All groups share one centre, and each spreads out both ways along 5 directions, with some noise.
(in the rows, 128 means zero)
Known rows, each followed by its group:
[ 74 134 136 134 114 157 118 119 167 133  73  98 113]	Y
[ 95 154 145 118 127 123 107 138 118 127 155 128 115]	W
[123  91 140 125 113 101 140 135 141  78 158 148 116]	C
[ 82 173 180 146 102 150 120 128 134  95 129 131 182]	W
[  5 106  87 106 119 126 134 113 118 133 134 138 102]	P
[151  91 153 141  98 124 137 150 150 115 137 131 167]	C
[110 113 120 106 123 114 166 167  92  65 240 154 157]	Y
[152  89 159 136  83 135 143 169 159 109 139 125 187]	Y
[102  57  83 107 144  85 159 112  86 139 165 139  65]	Y
[ 97 128  81 118 134 127 128 105 120 190 116 147 137]	K
[158 130 164 130 132 131 132 141 138 126 152 114 121]	P
[163 121 173 135 128 142 143 146 132 124 155  97 118]	P
[102 152 117 111 158 126 108 127 154 145 139 105  59]	K
[ 84 101 140 113 132 126 148 142 141  85 164 114  90]	K
[129 104 114 119  94 114 126 176  58  91 149 149 159]	Y
[143 140 141 130 126 130 112 144 159 142 128 113 128]	K
[106  70 111 108 100 116 147 191 134 107 191 114 113]	C
[110 155 128 124 138 140 121 125 134 156 132 124 128]	C
[ 79 149 145 128 123 143 139 102 116 107 122 132 136]	K
[127 118 113 118 130 122 121 139 153 154 132 122 114]	K
[152  70 200 145  75 145 148 185 182  73 143  93 155]	K
[ 93 169  98 104 157 141 119 134 118 176 173 117  93]	C
[ 84 135 178 127 112 149 111 132  91 177 124  93 100]	P
[145 107 107 119  92 137 104 219 125 140 157 117 165]	C
[119 127 110 125 130 103 117 123 158 113 133 152 132]	P
[107 123 105 108 130 111 135 150  68  94 177 152 127]	Y
[ 81 121 147 134 109 167 171 120 102 145 164 122 182]	W
[141 163 181 131  98 126  87 167 116 129 154 136 162]	W
[ 98  91  83 127 138 137 177  96 162 129 128 125 116]	W
[109  88 133 117 142  69 130 122 137  56 182 161  77]	C
[170 141 119 133 139  87  70 146 204  84  94 139  90]	W
[ 99 190 173 123 123 128  82 149 102 130 160 132 139]	W
[114 179 110 112 158 121 107 122 106 136 160 146 115]	Y
[ 85 102 169 127 110 175 158 149  96 152 154  64 103]	P
[173 135 114 126 138 131 148 151 162 108 172 131 162]	P

New rows, each followed by its group:
[183 112 135 134 127  88 125 135 189  82 145 161 151]	P
[129 138 140 130 133 127 129 117 138 144 138 132 134]	C
[147 125 152 128 108 124 111 165 128 143 153 132 151]	W
[128 108 127 119 119 115 146 153 115 102 179 143 150]	Y
[103 153 118 123 135 146 120 127 135 150 121 116 130]	C
[ 99 121 121 129 113 141 125 139 138 115 120 123 142]	C
[140 161 160 122 135 123 110 147 140 104 159 123 120]	K
[ 61  86 171 131  89 124 125 155 167  44 132 112 115]	W
[117  96 147 131 111 126 142 138 148 120 140 127 130]	P
[ 14 143  82  99 132 155 140 126  91 167 150 117 112]	P
[ 77 201 137 136 147 163 132  78 135 109 114 143 176]	W
[131 162 101 122 120 169 139 169 111 180 167 123 192]	P
[207 119 129 136 115 139 157 177 167 117 174 132 202]	P
[135 107 117 126 107 115 115 145  89 132 114 135 132]	Y
[141 123 108 125 131 122 116 139 142 169 135 130 123]	K
[126 180 139 121 129 171 118 153  91 194 151 101 155]	P
[114 103 116 117 123 119 148 144 112 109 174 136 123]	Y
[107 117 149 144 115 159 157 103 151 149 107 109 153]	C
[154 148 132 134 128 127 106 138 149 162 121 119 131]	K
[126 143 138 129 118 143 135 129 135 143 138 137 170]	W
[111 176 141 119 155 142  97 130 155 131 133  99  75]	K
[142 162 157 141 109 144 111 146 163 135 119 129 172]	Y
[ 80 113 116 122 102 139 113 153  80  99  95 122 126]	Y
[ 90 124 141 121 123 127 131 129 123 140 135 123 110]	P
[114 140 138 124 109 152 119 145 106 169 135 112 147]	P
[ 96  92 127 134 106 131 115 118 133 148  64 102  96]	Y
[ 93 153 131 131 112 117  86 122 121 164 109 148 140]	P
[110 129 166 154  83 153 154 107 114 114  99 144 226]	K
[ 57 127 126 116 165 135 164  80 132 141 156 122  65]	C
[139 103 123 116 126 109 131 157 143 123 168 131 123]	K
[125  77 137 138  91 105 129 139 164 104 124 149 161]	P
[134 108 188 135 114 135 129 137 126 133 130  91 111]	P
[140 136 139 138 110 141 122 146 143 151 131 115 163]	C
[110 142 113 129 122 138 114 138 134 132 125 130 138]	C
[ 82 118 136 125 106 146 125 143 132 102 111 113 134]	Y
[119 150 137 127 157 128 124  92 194 175 132 117  96]	Y
[188  93 190 145 115 114 161 126 164 154 176 129 150]	C
[111 128 156 137 142 131 158  78 150 144 139 123 115]	C
[129 110  79 124 150 141 173  94 139 171 143 134 132]	W
[115 122 152 131 104 137 119 137 121 147 127 117 134]	P
[149 156 135 126 124 142 117 145 129 163 149 126 161]	P
[ 70  86  62 118 118  90 141 119 178  77 139 183 143]	P
[140 136 162 137 101 143 124 159 157 111 146 129 187]	Y
[181 103 174 149  85 132 137 165 175 126 146 129 199]	Y
[ 89 118 105 119 120 125 121 141  78 107 126 132 111]	Y
[127  91 175 118 109 108 154 181 133  26 222 131 124]	K
[ 76  62 159 125 144  91 175  67 156  54 161 148  67]	C
[122  55 135 135  82 117 167 150 133 114 146 145 182]	K
[104 133 101 117 102 184 128 189 129 203 144  83 161]	C
[ 75  44 186 126  89 165 184 149 114 117 145  57  89]	P
[162  98 152 143  77 130 132 176 125 115 134 135 187]	Y
[143 109 128 120 133 110 140 145 126 130 181 144 139]	Y
[113  40 128 141  95 134 178 141 180  90 122 118 138]	W
[123 115 123 117 139 153 169 145 130 117 178 100 116]	P
[123 138 132 119 126 136 131 136 137 153 144 121 136]	C
[ 89 102  94 110 117 117 130 146  54 104 141 137 111]	Y
[ 78 118 167 133  97 145 140 135 139  82 134 124 158]	W
[126 153 164 139 114 133 133 120 112 104 136 156 190]	K
[153 177  76 122 163 120 121 130 157 123 169 159 155]	P
[139 123 115 128 121 129 114 141 149 171 113 121 134]	K
[135 199 171 150 111 166  88 130 200 146  77 112 174]	Y
[127 138 126 116 143 100 111 127 133 108 156 148 103]	C
[113 170  86 119 125 118  99 129 136 155 134 166 176]	P
[ 79  91 129 111 140 152 175 124 138 178 195  86  88]	C
[129 165 123 121 130 126  98 135 107 138 124 134 130]	Y
[ 73 156 156 145 121 165 138  75 126 122  84 124 162]	K
[ 69  97 133 123 133 164 175 109 147 167 156  92 107]	C
[ 84 121 110 118 131 137 148 136 132 123 164 123 122]	P
[ 88 106 106 125 117 120 157  98 107 136 139 157 160]	K
[ 89  97 151 115 123 123 153 143 137  74 171 121 112]	K
[115 128 104 128 101 130 126 152 141 149 141 148 186]	P
[149 159 147 133 148 126 139 128 188 142 188 134 157]	Y
[173 129 185 144 112 129 114 142 133 145 130 110 132]	P
[100 119 127 112 150  94 130 122 132  96 177 146  75]	C
[168 165 161 141 145 134 123 104 140 199 155 127 147]	C
[132  85 111 112  91 115 118 216 133 108 172 130 142]	C
[154 180 157 148  87 129  55 147 111 208  92 147 202]	P
